Each new row is followed by what is left after taking away its nearest point in the smallest flat space through zero that holds the last named rows.

K_552 (5 x 9)
[[ 40 -32  33 -34  27 -20  23  21 -11]
 [ 50 -60   2  19 -39 -16  19  16   8]
 [ 20 -76  23   8  26 -28   0  24  10]
 [ 60 -76  23  11 -51 -45  51  21  12]
 [ 26 -76   6  15 -35   2  26  10  13]]
New rows:
[-19 -18   5 -30   1   7  15  -5 -18]
[ -7  -7  -9  -9  -6  -8  -5  -2 -16]
[ 20   6  32 -13 -21  35  -7 -10   0]
[  5   5  35   3 -10   8 -18  -8   9]
[ -7 -19 -40  -4  -4  -4   4 -16   6]
[  0  -9 -33 -15   7 -13   6 -13   1]
[ -6  12  11  -1 -11  29 -33   1  10]
[  1   4  25  -5 -13   6 -17   6  12]

K_433 (5 x 9)
[[ -2 -32  -6 -13 -12  48  -3 -13 -15]
 [-19 -20   3  12  11   2  21  -9 -30]
 [-12  46  17   8  11   1  -8 -19  -2]
 [ 15  10 -14  18  -3  54  41  37 -27]
 [  7 -35 -17  26  -6  18 -24  41 -43]]
New rows:
[  5 -13   2  11  42 -28 -23 -35  17]
[ 20  -8  -9  14  35   7  -4 -12  11]
[-36 -29  15 -12   6  49   8   6   1]
[-28  -6  17  -4  11  10  -3  23  18]
[ 12   0  -8  21  22 -10  -7 -21  16]
[ 16  -6 -12  21  18   5  -2 -15  11]

K_891 (5 x 9)
[[-13  55   2  35  45  20  10  15  -1]
 [  9   2  33  12  -2  18   4 -29   7]
 [ 35  35 -14 -13   4  12   4 -25 -14]
 [ 12 -19  22 -12  24 -10   3  48   7]
 [ -2   2  -4  22   1  27 -14  11 -31]]
New rows:
[ -5  -1 -42 -10   5  12   4  -6  -2]
[ -2 -12 -12  -5  11  17   7  -4   8]
[ 36  -6   0  21 -11  41   2   1  41]
[ 21  -7 -24  17 -13  27   0  13  41]
[ 18   6   6  -5  -5  32 -37  20  19]
[  4  10  -4  -6 -10  20 -33  10  31]

K_373 (5 x 9)
[[-20  45 -38  -4 -51  27  22  12  19]
 [ 16  29 -25   3 -26  -1 -22 -17  -2]
 [  0  26 -23  -6 -52 -10 -12 -33 -48]
 [ 27  -6   1 -17 -19 -39   6  13 -24]
 [ 20   4   5   7 -30  12 -45  -1 -15]]
New rows:
[  0  -2 -17   0  -3  29   8  26 -45]
[ 13   2 -24   4  20  19   4  18 -27]
[  4  25 -24   7 -11  -6   8   0  -2]
[ 1  4 -2 10  3  0  2  6 -6]
[-12   6 -26 -24   6  -4  45 -19  -8]
[  9  -6  -6 -14   3  12   3  -4  -2]

K_45 (5 x 9)
[[-11  18  29   1 -16  -7 -29  56  11]
 [-71  35  26  13 -19 -49 -15  19 -45]
 [-33 -19   4  55 -24 -33   9  24  17]
 [ -8  11  31  52   6  13 -13  20  -7]
 [-25  25  20  -9   0  -2  33  11 -17]]
New rows:
[25 13  1 13 14 -4 29 10  2]
[ 19  12  -6   6   8 -19   5   6  -4]
[-20   4 -19  32   8  -5  24  13 -37]
[  4  -1 -26   5   6   3   4  23 -19]
[  5  29   0  -4  10  15   5  20 -16]
[  4   9 -18   5   2   0   2  10  -6]
[ 10 -30 -26  29  -4  28  25  -2 -25]
[  2 -14 -18   1 -14  16   3  20 -29]

K_499 (5 x 9)
[[  7   2  32  17 -17  33  34   0  14]
 [ 10 -16   8  37  -9   0  -9  -7 -24]
 [  8  13   3 -24 -51 -24  27  -9 -12]
 [-16 -18   5  22   9  34   9  35   1]
 [-21   8  19 -20   4  37 -10 -29 -33]]
New rows:
[-23 -10  -2  15   7  17   4  53  16]
[-6  7  7  3 -4 -3 -7  4  3]
[ 20 -10  26 -41 -27  -6  -5 -16  19]
[ 11 -28  17 -19 -10   2 -19   5  10]
[-27  36   1  53   6  -9   3   1   4]
[-35  44  -3  30   0 -12   5  -1  -1]
[ 5  1  1 44 -9 -5  8 -5 -1]
[-11  12  -7  10   0  -1   5  -4   0]
[ -2   0 -11 -28  27  -5  53  44  -7]
[ 16   0   3  -5  31  -9  32   3 -25]
[ 53  -6  -1  14   0  19 -13 -13  -4]
[ 35  -3 -13 -13  -3  20  -7   7  -5]

K_385 (5 x 9)
[[ 21  39  25   7 -16 -11 -46  22  16]
 [-24  38  17  28 -18  -1   6   4   0]
 [ 28  41  -8  52  14  23 -14  -1  -2]
 [ 12  -8  24  24  15 -21 -37 -56  14]
 [  2  13  43   5 -31  16 -43 -55  -6]]
New rows:
[ 16 -12 -25  -1  -7  -8  27   0  16]
[ 15   1  -9   2 -21  -5  13  -8  16]
[-36  30   8 -59   7 -18  28  20  21]
[ -4  32   1 -30  26   6   9 -15  15]
[ 25  -7  47 -30  27  10   9  -1  -6]
[ 13   7  44 -11  29   8  23   5  -6]
[ 11 -23  10  18  16  25   3  36  28]
[ -4 -25  25  16   3  25   2  16  25]
[-25  14  -8   0  27 -27 -39  -2  33]
[-27  11 -20 -11  14  11 -21  -4  11]
[-12  15  -2  24 -38 -65  27 -23  32]
[ 26   5 -24   3 -38 -19  18 -16  13]

K_185 (5 x 9)
[[  7  20  -9 -40 -11  35 -54   2  13]
 [ 16  -3 -20  -7  15  10 -20  20  16]
 [  8 -17 -39 -49 -24 -36   5  13  -4]
 [-16  27 -37  -5  17  -1 -61  -6   5]
 [-15  14 -20 -34 -26  40  20  12  15]]
New rows:
[ -5  26   0 -11   3   0  48  39  17]
[  1  31  15  -9   8 -16   6  20   5]
[-4 -9 14 -8 14  4 53  9 26]
[ -7   4  10 -15  17  -8   5  -7  18]
[15  1  2  3 -5 13 -4  4 53]
[  2   2   3   6 -12 -12   0 -12  38]
[ -8 -53 -16   3  19  -3 -38  -5   4]
[-23 -46  -4   0   1  14 -10 -12   2]
[-25  14  15   6  -2 -13  53  -6 -17]
[ 1 13  6 -9 11 -4  5  6 -5]
[-15   8 -24   8  16 -17   3  34  -9]
[ -6   9   8  -2   1  -3  -2  23 -14]

K_688 (5 x 9)
[[-34  15 -23  27  40   2  25  16  12]
 [ -3 -22 -49  28  16   6  42  11  14]
 [ 19  -7  21  -6  51 -20  38  35   0]
 [ 43   4   1  45  17 -13   8  29  39]
 [ 17  -2  19  33  34  30   8 -26  12]]
New rows:
[-23  26  -2 -10  25 -29 -28 -34 -10]
[  8   1 -16  -2  18 -32 -11 -27  -2]
[ -1  28  13  14  24  11 -15  20  -1]
[  6   4  -5   0   2  14  -6  12 -11]
[ -3  32 -16  31 -34  11 -28  -5  31]
[ 2  8  1 -5 -4  6  7  1  4]
[ 19 -13  30 -18 -18  12  23  -2 -19]
[ -3   8  11   6 -16  10  17   8  -3]
[  0 -17 -12   4  17 -13  34 -30  27]
[ -5   0   2  -9   1 -24   9 -25  24]
[-23 -16 -22  24  23  29 -22 -23  35]
[ -7 -22  -4 -12  15   1 -21   2  21]

K_326 (5 x 9)
[[ 28  45  23  32 -20 -10  -4   1 -16]
 [  0  23 -10 -22 -47  -4 -49  -8   5]
 [-31   2 -15 -19 -18  -3 -29 -76 -28]
 [  4  10 -22  -6  -5  25 -33  10  25]
 [ -4   8  20 -28 -25  -8 -44 -20 -26]]
New rows:
[ 15 -34   8   4   9  -3  -3   0 -25]
[ 17 -20 -10  11  -7  -1  -7   0 -10]
[ 16  20   3  33  27  12 -25   4  19]
[ -3  -2   4   8   9 -17 -11  -3  12]
[-14 -25  16   0 -27 -11  15   1  19]
[ -6 -12  19  12 -13   9  -1  -7  15]
[ 15   3   7 -33 -23  22  12  35 -26]
[  7   7 -11 -18 -15  30  22   8 -25]
[ 15 -16 -25 -18 -31   5  13  -6 -20]
[ 25 -11 -16  -7 -14  18  10   1 -22]
[  3 -14 -15  -7 -17   2 -22   7   8]
[  6 -12  -4   8  -4  -1  -5   0  -4]

K_238 (5 x 9)
[[ 27 -23  -1  10   5   3 -20   5 -10]
 [ -9  13   8  -3   8 -14  38  -2  50]
 [ 16  27 -12  10  10  16  20  -8 -13]
 [  8  -3  29  18 -18  14  18   0  19]
 [ -7 -30  -1  -7  46  -1 -32  -3   0]]
New rows:
[ 45  17 -33 -28  13  -2  26 -12  19]
[ 11  -4   0 -29  -6  15   0 -13   6]
[ -5 -30  -1 -25  16 -11 -15  11  17]
[  3  -4   0 -13   0   9   4   6   0]
[ -3  17 -26  12 -22  23  13   8 -18]
[ -9  -8 -16   8  -3  13   3  10   6]

K_707 (5 x 9)
[[ 32   1 -13   4   7  29   8  35 -28]
 [-25  -9 -27 -18  -5   0 -11  14  -3]
 [-38  25  13 -57  40  22 -10 -20  19]
 [  9  45  -5   0  15  27 -29 -19 -11]
 [  1 -12  31 -12 -14 -32  10  42  14]]
New rows:
[23  6 -4 11 -7 11  1  1  6]
[ 6  1 -5 -2 -6  6  0  0 14]
[-34  43 -14  -3  -5 -11  13 -26  -1]
[-13  28  -8   2  -7  -9  32   2 -10]
[-10 -11  -1   0  -5   6  22   3  -3]
[-8  6  3  2 -7  4  8  1 -3]

K_915 (5 x 9)
[[ 29  25 -24 -15  12 -11  42   7  -9]
 [ 15  18 -23  31 -16  53  16  48  29]
 [ 31  30   3  45  12   1   0  19  10]
 [-14  12 -23  48  -4   9   3  23 -24]
 [ 49  25   9  33 -42  13  16  39 -43]]
New rows:
[-27   6 -22 -24  16   0  19  16  -9]
[-8  8  9 -8  8 -1 -3 16 -4]
[ -6   8  25 -10  11 -31   3 -28  23]
[-11   9   9   4 -12  -7  13  -4   8]
[-21   2   5  35  27  25  33  19  21]
[-11  -9  28   8  12   7  29   3  -2]

K_995 (5 x 9)
[[-24  15  11  22 -21 -12 -32 -29   5]
 [  0  26   1 -37  38   8  55   7  -1]
 [ 13   6  40 -46 -11  -1  14  26  21]
 [ 63 -33  34  -5  -9 -46  17   9  -6]
 [ 48  -4  23   0  -5  15  20 -38  -8]]
New rows:
[ 21 -19   0  17 -18 -26 -21 -37   2]
[  1  -6 -11 -12   0  -5  -3 -10  10]
[ 21 -21  11  18  13   9  47  -1  -1]
[-12 -11  13  21  -2   6  19   5  11]
[ 20  22  14  28  -8 -22  16 -18  32]
[11 12 -7 22 -4  0 12  7 34]
[-18  -7 -12  19 -34   5 -17   2  -2]
[ -5   0  -4   2 -17  -1  13   2  -5]
[ -3   5  15  10 -52  27 -29  17 -15]
[ -1  15   5   8 -18   4   8  14 -28]
[-13  -3 -34   2  65  -6  -9  17 -23]
[  6   0  10  -9  29   2 -26  -2  -7]

K_824 (5 x 9)
[[  9  21  -5 -22 -47  -3  -4 -16 -44]
 [  1  10  10 -15 -12  21 -20  13  50]
 [ 32 -20 -15  -9 -44   1  -2 -40  47]
 [ 17   6 -34  -2 -24  -4   0  10 -32]
 [-24 -57  -6 -34 -51  -5  -8 -38  32]]
New rows:
[ 10 -17  29  -3  27  29 -31 -36 -16]
[ 17 -20   1  -3  18  32 -36 -14 -18]
[  0 -29  36  23   9  -1  19 -13  26]
[  5 -10  15  12 -13   5   9  12  -2]
[-25 -25  22 -23 -20 -35 -14 -28  32]
[  0   6   1  -2  -1 -33 -10   5   6]
[ -2  35  18  -1  31  31 -18  28   3]
[ 2 -3 -3 -3  7 13 -6 -7 -4]
[ -7 -22 -11  -6  -7  36  24  37  37]
[ 0 -5  6 -2 -9 25 37  9 -1]
[ -5  18  24  34  29 -27 -37 -22 -24]
[ -3   2  -2  20   2 -20 -49 -10  -2]

K_290 (5 x 9)
[[  4  62  14   1   9  -5   4 -60 -28]
 [-18  36 -33  13 -26  26 -20 -35  21]
 [ 46  -2  23 -24 -34  13  15 -43  11]
 [-24  35 -14  63  -1  17   5 -42 -14]
 [  6  76 -34  15   0   0   8 -49 -30]]
New rows:
[ 23 -13  19  28  10  17  10  22  23]
[18 17  9 10 15 12 -2 13 19]
[ 14  -5  19 -29  -6 -32 -26  17   6]
[  8   2   4  11 -12 -20 -16   3   0]
[  3 -30 -26 -21  17 -36  35 -21  37]
[-14 -18 -22  -7  24 -34  29 -32  34]

K_305 (5 x 9)
[[  2  17  20   3   8  46  10 -13 -28]
 [  9 -17  -5  24  -2  13  19  -9  50]
 [-28 -13  17 -21  39  40 -21 -20   8]
 [ -9   1   0  -2   4  29 -24   1   3]
 [-27  -6 -10  -7  -5  -3 -26  16 -12]]
New rows:
[-13 -12   0  20  25  35  -3 -18  32]
[-1  5 -5 11  9 -3 -3 -4 -2]
[ 10  -5  21  10  16  45  21 -13   6]
[ 5 -7  4 -1  2  2  0  8 -1]
[-13 -20  -6 -12 -23 -20 -10   7  -6]
[  3 -12   5  -9 -15   2  -1  -7  -2]

K_122 (5 x 9)
[[-51 -34  10  -4  -5  71  13  25  32]
 [-44  -2  -8   8   9  74  22  41  52]
 [  6 -31  -8  17  18  76   2  52   4]
 [-13 -23  14   1 -24  40   6 -18  21]
 [ 22 -15 -29  14  52  76 -12  -2 -10]]
New rows:
[  0 -12 -21   9  21  -6   1   7  22]
[  3 -21 -11   7   7 -13  -1  -1  17]
[-21   9 -35   5  20   5   9  -6 -20]
[ -9  -1 -20  11 -12   1  13  -3 -15]
[ -6 -21  21  16 -19  -1 -32 -20   7]
[ -7  -2   6  20   3  -5 -29   1  10]
[ -7  -6  33 -26  -6   2  22  -8 -20]
[  7  12  19 -15   6   9  25  -1 -12]

K_814 (5 x 9)
[[-29  43  21 -15   4  -2 -46 -33 -48]
 [-22 -14   0   5 -20 -14   1  11 -20]
 [ 46 -18  48 -11 -71  -6 -18 -20 -22]
 [ 24   4 -25 -43   3 -19  21  19 -10]
 [  6 -37  16  -6 -22  11  12 -38  14]]
New rows:
[  9   8  31 -30 -20  -1   7  11  30]
[-19  12  24 -21  -8  -2   4  14  25]
[ 15  26 -12  17  32  -5 -28 -16 -12]
[ 13  -9 -15  15   8 -13  -7 -12 -10]
[-14  -6 -35  17  13  34 -11   3  -6]
[  7  -9 -26   3  -6  28 -12   1 -15]
[ 24   4 -25  13 -19 -25  32  18  17]
[  1  17 -11  12 -12 -16  11 -15   5]
[ -3 -26  15  -8  11 -11 -35 -37  -8]
[  8 -22  -1   0  18 -18 -24  -1   1]

K_467 (5 x 9)
[[-13 -18  30   0  10 -28  29  30  -9]
 [  2 -20  18  20 -20  22  37  -1  -8]
 [ -5 -49   1  23 -17 -46   5  15  20]
 [  1 -38  18   2  -3 -16  18  51  -2]
 [-26  -6  13  17  18  -1 -30  20  -3]]
New rows:
[ 12 -12   7  23   9  19  23  12 -46]
[ 15  -5 -14  15  12  -8   0  -2 -31]
[ -8  42   1  56   0 -12  26  13  38]
[ 7 46 -9 38  1 -3 19 30 38]
[-16  43  44  37 -11  -6   6  21  -1]
[ 11  39  14  21 -26 -10  -3  20  14]
[-23  11 -18  -3  10  -6  16  10  -6]
[-18   4 -24   3   1   2  12   8  -2]
[-28  -9 -10  13 -26 -14 -34   2  24]
[-17   9   2  -9 -21   1  -1   6   7]

K_104 (5 x 9)
[[ 13 -18 -25   9 -27  -6 -29  27 -43]
 [-46  24  -5  11  30  16 -28  34  -2]
 [-15  -2 -28  10  -2 -11  30 -39 -47]
 [-10  23 -14  39 -14 -13  28  15 -25]
 [-26  50 -59 -14   3  33  15  20 -25]]
New rows:
[ 53   6  -1  22  24  -4 -23 -13 -10]
[ 40  21  -7  21  33   3 -16 -13  -7]
[  7 -23  -6   4 -23  18 -17   3   1]
[ -7  -9  -2  11 -12  18   0  -5   7]
[ 13 -33   2  27   2  -4   5 -16   4]
[  5 -13 -13  16   7  13   3  -1   9]
[-30  12  38 -24   5 -23   0   1 -34]
[-10  17  32 -34 -10 -17   5  10 -25]

K_461 (5 x 9)
[[-27 -34   4 -28 -24   9  50 -22 -23]
 [-23  57 -72  -6 -39  -3  13  18 -10]
 [ 28  14  -9 -11   1 -19 -37  29  14]
 [  7  36   4  11  29 -12  41   3 -15]
 [ 28  15 -23 -10  12 -23  -4  18 -23]]
New rows:
[  8 -25  27  -6  -3   0 -10  12  11]
[ 0 -3  2  6 -3  2  2 10 -3]
[-11   6 -21   0  10 -25  37   4   3]
[ -8 -13 -13   6   9 -18   6   1  15]
[-17  -5   4   5 -11   9 -10   0 -14]
[ -8   4  10   1  -3   0  -6   8 -12]
[ 15  53  12 -16 -23   2   8  15 -13]
[ 12  18  20  -4 -19  16  -8  -5 -21]
[ -8 -11   2  18  13   3   0  19  -3]
[-10 -10  -2   8   4   1   4  23  -2]

K_757 (5 x 9)
[[ 10  53  18   3 -17  46 -11 -24  -5]
 [ 45  24 -11   5 -10  14  23 -27  35]
 [-19  26 -31  16  24  -4  45 -48   7]
 [ 14  55   0  30   4  -2  25 -53 -21]
 [ -2  18  39  19 -14   4   1 -39 -23]]
New rows:
[ 11  22  14  28  -1  41 -11  65 -60]
[  5 -13   6  30   3  30  34  26 -14]
[ 10   0  15  14  18  -7 -23   3  -4]
[  3  -1   6  10  22   1 -14  -3  10]
[  6  13  15 -34  18 -20 -14 -21 -18]
[  7   6   7 -41  18 -14 -10 -18  -1]

K_508 (5 x 9)
[[  0 -11  42 -17 -29  -1  45 -54  -6]
 [  2  23   6  16 -10   3   4 -64   0]
 [  2  33  41   0  -5  24   5 -10 -23]
 [ -3  23  33  11 -19 -65 -31 -69  16]
 [-24  57  31  15 -24  -7  -7  -9 -23]]
New rows:
[-15   3   3 -35  14  21  19  18  44]
[-19  21   4 -24  10  11   6   1  45]
[ 10 -30 -48 -18  61  17 -11  -3   6]
[-18   3  -5 -20  24  -6   1  -9 -14]
[ -8  15  -8   7 -22  -5  44  22 -23]
[ 19   7  -3   8   3 -13  13   4  -7]

K_912 (5 x 9)
[[ 13 -18 -21 -23  21  -6 -16 -24  -6]
 [ 11   0  -8  46  24  61   1 -26  31]
 [ 29 -45   7  -6  -3  20  26  30  -3]
 [  4   1  23   7   7  44  14  10  41]
 [-17 -35  -6 -45 -22 -25  39 -21  15]]
New rows:
[ 3 -3  9 12 -1  8  9 -2  3]
[ 2 -1  7  1  2 -2  1 -4 -2]
[-23 -33  25   2  18 -25  -6 -32  53]
[ -8 -30  26  25  14 -30 -16  -2  18]
[-24  30   4  -4 -53   7  -5 -28 -12]
[  7   6   4 -15 -33  26 -12 -13 -15]
[  7 -10   8  12 -13 -11  -3 -19   7]
[12 -7 14  7 -9 -9 -9 -9  7]
[ 14  20   8   2 -12   2   3  20 -10]
[12 11 -4 -5 -6  3  6 -3 -2]

K_711 (5 x 9)
[[ 15   8  12  10 -21 -28 -10 -14  22]
 [ -4  -6 -10 -13  -8   1  -4 -28  10]
 [-22   9  11  31  22  25  -1   2 -15]
 [ 37  13   6  18  11   0  18 -11   3]
 [-24  24  -2 -26  -3   3   5 -39  47]]
New rows:
[ -4  17  -3  -4   8  -9 -29   9  27]
[  8   5 -12  -1  15   2 -24   4   8]
[ 29  -8  -7 -20  23  -5  -5  -8  -7]
[  5   0   5  -8  20  -7 -17  -3  -1]
[ -1 -22   4  41  -8  38   1  25  22]
[  6 -25  -6  17 -17  30   5  16  35]

K_987 (5 x 9)
[[ -2  -9   3   4  13   0  19  30   8]
 [-13  20  34 -34  15   6 -17   8   4]
 [ 10   1   3  -9  13   8  24   0  11]
 [ 28 -16   4 -37  -3   9  29  -4 -16]
 [ 20  41  26 -58  17 -23  35  32  16]]
New rows:
[ 53   7  23  11 -14 -20 -32 -21   3]
[ 45  -9  30  19   3  -8 -19   2  11]
[ 16   9  -9  17  -9   9 -13  -2  46]
[ 20  -6   0  -3 -16  10 -16  10  26]
[ -3  42  14 -28  -6  -8  10  -8   4]
[-11   6   2   1  -8   5  10   0  -5]
[-13 -13   8 -29  29 -10   8  -5  11]
[-13 -15  -8 -11  14 -21   0 -11   5]
[  4   1   7  24  24   1 -19 -24 -34]
[ 12   7   8  15  29 -10   0  -5 -28]

K_255 (5 x 9)
[[ 23  -9 -12  34  37 -11  27   0 -15]
 [-19 -13  15 -31   1  -4  -7 -11 -37]
 [ 19 -11 -25 -16   0 -22  -2   0  -5]
 [ -6 -17  -1 -34   7 -21  15 -18  26]
 [ 11 -15 -25  27   1 -23  22  -5  -7]]
New rows:
[-21 -29  -6 -19   6  10   0 -36  -2]
[ -2 -13 -16   2   5  21 -10 -19   2]
[-20 -34 -36  27  10 -13  26  23 -23]
[-23 -15 -17  -4  10   9   3  31   3]
[-31 -17 -14 -18  26 -25   7  15  21]
[-29  -4 -13   1  16  -9  -8  28   4]
[ -1  32  -1 -32   5  27 -29  34  -4]
[-13   8 -12  -6   4   1  10  14  -2]
[ -7  -4 -35 -18 -10  15 -23 -27  -9]
[ -7   0 -25   1   9  23  -9 -28   0]
[  9 -29   9  26 -18  -1  19  31  -6]
[ 10 -27  17  -2 -10   2  10  30   2]
